There are 9 hidden switches. A switch that is on adds its own fixed numbers to the row, and there is some noise. The rows also spread widely along 10 directions, which tell nothing about the answers.
In the rows, zero is written as 128.
Some rows, each with its switches (1 for on, 0 for off) after it:
[126 140 154 141 174 113 154 114 116  81  97 116 145 133 101 168  43 166
  98 127 204 145 162 126 101 160 115  94 175 136 107 116 120 108 195  52
 120 140]  0 0 0 0 0 1 0 0 1
[187 148  71 144 111 101 119 126 157 113 113  92 148 165 161  75 101 137
 167 114  91  87  95 141  88 161 124 113 145 116 162 102 141  84 109  68
 188 103]  0 0 0 1 0 0 1 1 1
[125 151 168 134 167 138  80  87  81 137 150 104 125 106 104 132  69 198
  72 220 124 111 158  91  98 127 125 114 111 124 178 148 199  56 144 180
  93 140]  0 0 1 0 1 1 1 1 0
[189 153  66 115 113 105 129 143 160 128 118 120 145 149 165 118 113 140
 125  82 117 139  72 113 165 108 124 126  97 120 178 125 153  95 136 110
 152 100]  0 1 1 1 1 0 1 1 0
[195 139 155  78 116 118 128 116 113 117 141  82 154  82 121 201  87 140
  78 137 127 163 109 119 160  70 170 150  84 115 195 170 128 117 139 172
 139 100]  0 1 0 0 0 0 1 1 1
[236 163 124 127  86 142 125  96 133 124 172  76 159 159 142 184 115 137
 188 120  50 138  69 124 141 137 151 114 126 121 181 106 144  77 105 126
 173 101]  1 1 0 1 1 0 0 1 1
[141 142 128  45 151 142 143 129 141 130 130 134 149 137 139 206  92 145
  80  55 178 178  92 104 220 105 101 121 125 126 146 148 124  82 191 135
 113  75]  0 0 1 0 0 1 1 1 1
[222 148  98  97 159 100 165 103 120 109 131  95 164 104 209  79  55 126
  63 110 121 174  76  98 162 115 144 118 144 120 186 178 129 126 105  93
 183 115]  1 0 0 0 1 0 0 1 1
[138 167 136 110  85 146  91 107 114 131 159  84 109 132 153 125 137 179
 132 201 124 118 123  89 105 127 138 147  95 106 154  99 176  57 135 148
 120 113]  0 1 1 0 0 0 0 1 0
[146 178  98 153  99  99 172 125 125 120 125 137 122 157 167  91 170 143
 195 119 108 152 105  77 158 130 134 108 130 151 124  62 178 131 108 110
  94 129]  0 1 1 1 0 0 0 0 0
[214 143  76  90 121  92 142 132 146 124 108 123 168 112 152 166  93 150
 102  59 119 162  58 105 194  89 148 137  79 137 211 160 129 122 127 152
 144  94]  0 1 1 0 1 1 1 1 1
[128 127 113 138 164 108 105 118 137 149 135 141 137 103 117  93  97 144
 114 136 115  83 136 138 103 145 137 135 116 120 176 140 182 102 110 159
 115 138]  1 0 1 1 0 0 0 1 1
[146 111  87 120 123  64 124 186 163 106  98 158 159  89 131  91  93 100
 155  57 167  78 126 146 125 190 168 149 118 101 137  95 133  89 134  82
 143 119]  0 0 1 1 0 0 0 1 1
[117 174 102 137 140 170 172 148 120 158  98  89 102 199 153 105 166 202
 120 176 137 130 132 115 106  66  73 142 101 116 121 119 198 143 186 116
 102 137]  0 0 1 0 1 0 0 1 1
[147 136 121  96 155 149 141 146 146 145 128 120 123 161 127 170 114 131
  98  81 168 132 118 155 156 115  89 120 135 109 131 133 147  95 191  98
 133 107]  1 1 0 1 0 0 0 1 0
[187 127 144 190 133 111 158 130 125 100 103 104 170 129  78 166  87 141
 183 117 102 109 136 165  92 133 153 111 138 129 141 102 131 144 123  90
 155 154]  0 0 0 1 1 0 0 1 0
[134 133 135 122 175 134 145 139 120 126  99 119 138 129 135 116  82 134
  98 123 169 119 154 154 114 137 111 118 158 110 124 146 143 120 154  80
 131 136]  0 0 1 0 0 0 0 1 0
[127 155 170 127 122 137 173 160 105 119 122  98 108 150 135 142 128 146
 131 164 151 134 163 109 118  99 128 142 118 103 124 111 192 130 170 114
 101 141]  1 0 1 1 0 0 0 0 0
[188 111 138  86 175 115 129 148 112 130 112 100 160  88 122 162  42 126
  38 107 145 120 132 144 146  87 143 143 100  90 193 208 142 114 158 156
 151 118]  1 0 0 0 1 1 1 1 1
[123 165 124 114 147 123 161 133 117 128 119 132 113 132 164  83 123 151
 109 142 158 151 133  84 148 110 114 122 138 124 129 116 182 113 147 116
 100 124]  0 0 1 1 0 0 0 1 0
[128 143  84  72 118 133 137 185 157 142 112 126 108 162 188  93 140 147
 114 107 166 130 111  93 162 107 103 154  99  93 140 122 171  79 181 118
 135  82]  0 0 1 1 0 1 0 1 0
[181 131 105 124 171 115 153 128 115 148 105 119 156 141 150 119 103 120
 106 101  99 117 112 140 141 112 114 109 142 123 168 158 158 139 116 120
 140 117]  1 0 0 0 0 1 1 1 1
[149 135 112  81 106 103 120 164 134 129 125 123 124 112 174 124 114 118
  97 102 173 110 117  97 143 146 145 154 100  81 136 109 150  59 176 108
 134  97]  1 1 0 0 0 1 0 1 0

New rows, each followed by its switches (1 for on, 0 for off):
[145 153 127  74 156 113 138 125 123 120 147 129 123 104 188  84  72 135
  58 128 168 161 108  81 165 128 127 129 132 114 165 144 168  74 144 125
 135 106]  1 0 1 1 0 0 0 1 0
[171 165 123 114 117 150 152 101 124 144 157 114 138 170 145 159 160 142
 170 102  87 176  87 116 190 106 113 101 151 142 134 106 148 115 116 134
 120  98]  0 1 0 1 0 0 0 1 0
[165 142 119 102 178 150 122 106 139 143 141 106 141 156 143 150  82 151
  97 120 115 131 108 132 125 126  95 112 147 119 185 163 167  87 142 131
 143 105]  1 0 1 1 0 1 0 1 1
[180 174 104 179 130 139 151  88 106 147 136 103 145 189 137 147 152 173
 187 151  52 133 104 103 118 133 110  89 144 156 156  96 190 131  98 130
  99 148]  1 1 1 0 1 1 0 0 1
[155 130 131 139 125 116 112 137 138 126 128 107 137 125 104 154 100 157
 135 146 131  90 134 129  89 122 150 140  95 108 167 121 174  86 150 150
 137 120]  1 0 0 1 0 1 0 1 1
[161 158 158 167 135 162 129  98 124 117 140  85 142 175  70 237  98 196
 165 161 105 133 135 122 101 107 115 106 115 145 167 114 173 111 166 149
 110 139]  1 0 1 1 1 1 0 0 1
[236 140  96 122 145 115 117  79 123 131 135 103 179 119 163 130  75 123
 126 120  43 140  79 138 140 132 140  96 149 140 220 171 132 114  51 136
 171 101]  0 1 1 0 0 1 1 1 0
[141 178 145 127 165 147 152 102  71 152 148 104 117 137 168  82 122 167
  97 185 109 142 132  82 127 117 108 115 145 126 140 139 209 111 120 138
  94 148]  1 0 1 0 1 0 0 1 1
[149 149 124 101 106 117  91 106 144 120 165 127 134 114 125 175 105 162
 139 117 136 144  97  81 160 142 146 120 107 134 174 100 155  46 140 166
 115  91]  0 1 1 1 0 1 0 1 0
[207 153 101 117 118 121 165 125 131 119 106  88 151 148 163 152 118 140
 134 103 105 162  83 123 164  83 129 126 116 129 177 137 127 148 120 108
 150 102]  0 1 1 0 0 0 1 1 0
[130 153 143  90 135 135  77 115 106 155 160  96 103 121 130 125 104 162
  74 182 139  93 147 112 111 124 121 143  99  94 161 140 187  48 164 158
 110 118]  1 1 0 0 0 0 1 1 1
[125 140 133 104 137 103 156 164  96 128 116 149 126 105 172  77 128 116
 117 118 158 133 139  82 160 154 144 123 149 114 100  98 159  94 135 107
 101 119]  0 0 0 0 0 1 0 1 0
[146 136 122 138 162  97 110 116 120 137 136 120 136 106 134  79  87 142
 105 160 119  94 139 110  95 149 144 120 130 113 172 141 190  84 110 151
 129 131]  1 0 0 1 0 1 0 1 1
[133 162  85 118 118  98 139 156 120 154 126 151 118 146 169  90 158 145
 132  91 147 116 110  69 163 160 128 125 112 117 107  72 191  72 157 113
  91 124]  1 1 0 0 1 1 0 1 1
[181 146 140 162 132 108  97 114  78 136 132  90 154 111 113 106  91 150
 140 185  65  73 148 122  71 162 151 108 134 117 171 124 183  79  91 127
 124 149]  0 1 0 0 1 1 1 1 1
[162 150 127 157 145 125 131 107 130 128 126 103 133 153 119 153  97 164
 136 156  92 120 122 118 111  96 119 112 109 139 198 136 185 127 129 159
 125 120]  1 0 1 1 0 1 1 0 0
[132 139 151 142 143  77 139 134 121  84 122 135 145  82  88 140  58 159
 106 127 184 137 154 109 125 153 162 120 117 129 132 114 143 100 165 112
 109 151]  0 0 0 1 1 0 0 0 1
[144 143  83 121 126 122  75 133 156 149 131  91 113 151 154  74 103 168
 110 166 113  54 118 135  66 136 114 154  80  92 191 137 195  63 149 136
 152 108]  1 0 1 1 0 0 1 1 1
[156 129  67 150 147 101  93 109 148 158 117 134 151 119 143  86 126 156
 137 139  81  75 102 134 101 137 142 134  91 126 202 143 178 119  82 173
 136 128]  1 0 1 0 0 1 0 1 1
[159 132  66 134 102 142  74 140 174 157 131 105 133 181 151 114 134 158
 156 110  99  57  93 148 100 152 113 143  83  98 170 106 162  72 147 121
 163 100]  1 0 1 0 1 0 1 1 0
[129 154 138 147 177  91 149 106  97 129 118 124 121 115 114 119  92 171
  86 166 140 130 141  84 121  90 127 106 118 140 169 132 203 114 153 162
  81 136]  1 0 0 1 0 1 1 1 1
[138 152  54 153 109  90 161 192 161 134  73 133 117 170 170  56 163 159
 150 111 148 100 106 101 126  99 114 149  72 112 136  85 189 126 171  98
 122 119]  0 0 1 1 1 0 1 1 0
[126 128 187 118 157 132  83 123 114 113 153  99 122  93  93 153  34 136
  91 170 170  73 183 150  68 176 137 137 140  90 152 130 166  43 169 117
 132 135]  1 0 1 1 0 0 0 1 0
[149 121 134 103 120 120 175 200 111 145 103 119 121 119 176  89 147  97
 121 113 149 102 145 125 132 112 148 169 110  76 113 126 166 140 143 108
 133 122]  1 0 0 0 0 0 0 1 0
[133 145 168 109 183 124 128 140  71 139 119 114 123  90 112 114  70 139
  53 171 151 113 180 126 119 125 123 125 134 101 145 167 181  97 149 125
  90 162]  0 1 1 0 1 0 1 1 0
[156 148  41 110  95 120 120 146 177 151 115 133 134 165 177 105 164 158
 146  78 125 126  68 121 169 116 116 145  72 119 156 107 149 104 139 128
 143 102]  0 1 1 0 1 0 0 1 0
[205 125 104 124 163  80 131 129 139 103  97 114 169  98 125 137  45 124
  88  97 129 131 109 144 132 121 144 109 129 121 197 168 122 110 126 105
 167 109]  0 1 0 1 0 1 1 1 0
[109 143 113 132 132 110 118 130 138 140 129 146 119 140 118 109 125 142
 136 117 145 120 142 132 134 154 118 110 131 127 114  98 155  93 145 114
 102 130]  0 1 0 1 0 0 0 0 0
[142 117  97 140 153 126 104 102 150 143 124 145 162 120 110 125 113 142
 151 103  89 104 118 175 126 152 127 122 124 140 165 142 137 140  89 147
 128 129]  0 0 1 0 0 0 0 0 1
[176 136 106  96 123 114 177 181 149 132  99  93 125 129 142 151 121 134
  85 106 168 132 113 140 143  51 132 170  70  88 164 152 156 148 180 122
 144 110]  1 1 0 1 0 0 0 1 1
[155 148 136 106 142 134 137 161  88 148 143 112 122 143 202  44 108  95
 128 155  90  99 154 106 115 167 119 125 170  81 139 130 205  83  99 109
 132 120]  1 0 1 1 0 1 0 0 0
[146 155 100 118 162 100 142 122 123 131  98 118 138 118 131 139 100 176
  83 128 152 140 113  99 141  93 121 119 104 134 175 147 166 121 151 140
 101 118]  0 1 1 0 0 1 1 1 1
[214 140 131 130 126 140 132  84 116 131 149  82 172 133 145 166 101 140
 150 138  51 138  92 131 122 120 145 115 139 132 196 153 142 121  83 152
 167 106]  1 0 0 0 0 1 0 1 1
[142 137 154 108 156 139 112 132 102 140 143 114 136 117 120 159  89 152
  96 148 139 105 146 117 119 134 131 138 113 103 159 139 182  76 160 159
 104 135]  1 0 1 0 1 1 0 1 1
[198 134 113 130 164 101 112 114 122 136 122 120 162 115 137 111  67 113
 114 113  83 115 118 149 128 145 131  93 161 120 184 156 144  95  90 114
 151 115]  0 1 0 1 0 1 1 1 0
[133 108 144  77 156 153 105 157 125 165 143 146 139 107 128 142 103 111
  88  93 130 106 143 158 168 132 129 153 104  90 150 172 153 109 139 168
 117 122]  1 0 1 0 1 0 0 0 0
[144 140 177 127 179 161 115  94 111 119 144 108 143 147  92 191  54 146
 126 145 126 140 157 150 118 157  96  85 186 132 147 143 145  81 144 112
 123 126]  0 0 1 1 0 1 0 0 0
[183 137 152  49 121  97 189 203 120 111 120 133 146  93 154 194  92  82
 109  39 190 156 120  91 204 122 160 149 124  89 133 115 146  93 178 110
 110  99]  1 1 1 1 0 1 0 1 1
[115 149 148 135 149 124 104 104 113 119 131  87 107 124 129 120  75 187
  76 204 181 104 156  92  65 134 120 122 118 109 148 118 179  62 188 115
 124 129]  1 0 0 0 0 1 0 1 0
[136 111  98 102 145 124 132 156 152 139 101 150 149 134 134 144 117 124
 121  57 157 124 116 148 160 139 121 126 127 114 127 129 120 108 160 109
 142 100]  0 0 0 0 0 1 0 1 0
[140 128 122 103 129  89 190 201 118 119  83 127 124  94 173  59 132 111
  95 121 171 143 141 102 150  82 155 163 101  87 134 139 161 151 145 115
 129 121]  0 0 0 1 0 0 0 1 0
[144 139 149 100 108  91 166 184  95  99 107 133 136  91 160 128 107 117
 130 109 175 133 139  65 162 142 165 143 126 105 118  85 158  88 157 105
 101 111]  0 0 1 0 0 1 1 1 0
[150 144 124 110 148 134  77  78 143 141 172 105 132 126 125 129  79 162
 103 150 112 118 109 130 110 143 121 117 125 125 184 147 160  59 126 160
 149 107]  1 0 0 1 0 0 0 1 1
[164 164  62 151 120  92  76 110 161 127 139 104 133 163 145  86  79 168
 132 132 118  76 102 115  83 182 114 114 109 121 179  99 178  42 144  87
 147 121]  1 1 1 1 1 0 1 0 1
[154 171 127 102 143 185 182 138 103 156 117  93 118 202 172 147 158 152
 127 143 114 172 124 111 165  73  65 111 157 121 123 139 172 143 156 116
 108 111]  0 1 1 0 0 1 0 0 0
[103 104 105  96 159 103 130 187 132 172 111 170 128  97 136  76 135 100
  96  84 148  82 151 155 151 135 138 163  94  90 127 158 173 141 131 156
 103 128]  1 0 0 0 0 0 0 0 1
[196 162 140 146 159 112 161 115  87 126 136 102 145 137 170  88  94 124
 135 156  62 125 122  96 125 133 130  93 168 125 179 132 202 113  81 122
 130 127]  1 0 1 1 0 1 1 1 0
[168 109  95 103 123 112  64 116 158 140 128 121 163 105 115 150  93 151
 117 111  95  94  99 154 128 127 153 145  79 111 208 166 127  79 116 184
 160  86]  0 0 0 0 0 1 1 1 1
[138 133 105 105 148 155 130 141 142 159 105 109 135 155 123 152 136 154
 106 123 121 125 128 173 131  79  95 148  99 110 158 168 147 155 151 141
 119 122]  0 1 1 0 0 0 0 0 1
[157 136 119 131 154 111 147 140 108 137 106 126 149 117 122 133 121 130
 130 113 126 120 139 132 133 131 133 117 145 122 133 128 155 129 124 111
 106 132]  0 1 0 0 0 1 0 1 1
[129 131 100 114 156 168  90 140 123 198 139 133 130 156 136  76 147 159
 124 158  60  92 140 147 127 108  90 141 102 107 177 178 208 106  99 209
 109 126]  0 0 1 1 1 1 0 0 1
[122 140 164  95 122 119 162 151 111 120 129 132 118 105 130 160 128 134
 115 108 182 141 140  95 161 116 154 147 107 116 106 102 163 112 175 135
  91 125]  1 0 0 0 0 0 0 1 1
[203 173 108 125 126 128 143 103 104 141 133  76 131 143 175 112 117 163
  93 171  79 142  96  93 136  73 120 131  97 123 206 158 186 126 113 153
 137 124]  1 1 1 0 1 0 1 1 0
[117 156 109 117 163  87  89  64 122 127 146 141 129  78 115 120  78 197
  56 160 163 146 117  75 134 135 142 105 112 152 175 138 165  62 142 172
  92 123]  0 1 0 0 0 1 0 1 1
[138 158 162  99 186 160 112  97  77 148 147 108 135 146 112 167  80 147
  94 148 117 136 160 128 137 145  86  82 179 128 140 154 170  83 141 126
  84 130]  0 1 1 0 0 1 1 0 1
[201 137 130 121 132  96 149 130 111 115 147 123 162 129 171  99  86  71
 155  84  73 131 112 123 153 173 145  96 174 113 148 117 142 107  81  88
 156 109]  1 0 0 1 0 0 1 0 0
[167 145  80  94 146 114 146 145 168 115  92 100 137 154 157 125  81 159
  84  95 173 142  95 130 137  86  97 138 106 121 183 155 137 112 179  88
 159  95]  0 0 1 1 0 0 1 1 1
[178 153 139 101 152 110 113  80  98 129 164 106 142  87 148 138  66 149
  71 153 118 148 113  93 138 135 148 108 138 124 186 155 164  75 112 149
 131 117]  1 1 0 0 0 1 0 1 1
[198  98  93 136 153  77 115 145 153 131 106 133 168  81 112 133  69 106
 112  80 118  88 119 167 115 140 171 132 111 102 197 155 134 117 111 132
 161 122]  1 1 0 1 0 1 0 1 0
[149 158 113  67  94 123 109 135 131 141 161 106 113 116 178 126 128 146
  99 134 153 123 107  83 148 136 145 164  88  92 157 113 174  59 155 145
 117  99]  1 1 1 0 0 0 0 1 1
[165 159  77 157 133 128  87  99 140 138 133  92 133 175 172  84  94 180
 121 174  80  94 100 104  85 154  99 107 115 118 189 132 179  75 122 121
 152 118]  1 0 1 0 1 1 1 0 0
[150 153 134 129 105 144 125 159 122 139 130 113 122 180 124 156 138 128
 185 129  97  97 147 124 119 158 107 113 137 109 123  85 183  74 150 106
 109 109]  0 1 1 1 0 1 1 0 0
[175 137 107 141 171 116 128  79 140 134 118 104 156 122  96 188  93 175
  90 123 122 139  98 147 124  89 127 108 107 144 202 165 142 137 135 160
 132 128]  1 1 0 0 0 1 0 1 1
[142 178 111 150 135  85 127  63 115 110 144  98 118 117 148 100  87 193
  87 194 149 147 121  71  96 125 135 106 115 148 166 121 169 105 135 120
 109 144]  1 1 0 0 0 0 0 0 1
[160 123 117  89 152 108 154 150 108 156 113 144 150  81 138 116 138 109
  95  93 120 144 118 139 182  86 156 152 104 114 154 173 152 157 100 174
 106 123]  0 1 0 0 0 0 0 1 1
[201 165  46 141 158 100 127  97 154 145 126 129 156 148 163 102  96 165
 116  99  89 135  62 107 145 125 120  96 115 147 208 138 178 101 105 135
 142 119]  1 1 1 1 1 1 0 1 1
[139 107 100 141 150 150 138 172 136 159  80 115 144 169 115 124 152 133
 155 115 112  73 147 187  93 118 104 141 122  97 128 136 157 144 143 113
 134 123]  0 0 0 0 0 1 0 1 1
[138 132 100  95 149 108 114 138 146 129 117 111 123 114 164  93  75 143
  59 132 170 111 116 117 119 119 124 145  92 101 176 152 158  86 170 120
 144 107]  1 0 1 0 0 0 1 1 0
[139 127 116  88  55 165 127 187 141 178 137 107 108 166 183 118 219 118
 177 123  94  82 115 125 141  99 140 190  64  72 124  95 185 103 143 164
 138  90]  1 0 0 0 0 0 0 1 0
[156 128 139  86  99  63 148 173  95 114 143 151 147  46 180  73 121  80
 131  93 135 118 124  74 166 176 217 159 113  93 129  99 159  90  95 139
 113 117]  1 0 0 0 0 0 0 1 1
[138 169 101  98  74 108 102 121 149 105 160 116 114 157 200 103 105 150
 134 120 154 125  94  60 140 183 131 130 114 110 137  65 157  36 165  90
 134  89]  1 0 1 0 0 0 1 0 0
[164 122 132 129 165 101  92 128 111 125 108 100 153  85 107 123  45 138
  69 174 122  86 158 150  83 125 141 132 111 102 205 194 152 108 119 146
 136 132]  0 1 1 0 0 1 1 0 0
[135 139 140 127 121 127 148 167  90 156 134 135 123 119 160  91 167 117
 163 147  95  93 149  91 132 139 155 143 116 102 132  93 212 111 104 160
  92 134]  1 0 1 0 0 1 0 1 0
[166 161  80 134 103 106 106 111 156 126 142 115 131 152 154 115 116 173
 141 124 108 117  79  86 138 125 135 125  80 137 191  99 177  76 135 149
 143 107]  1 0 1 1 1 0 1 1 0
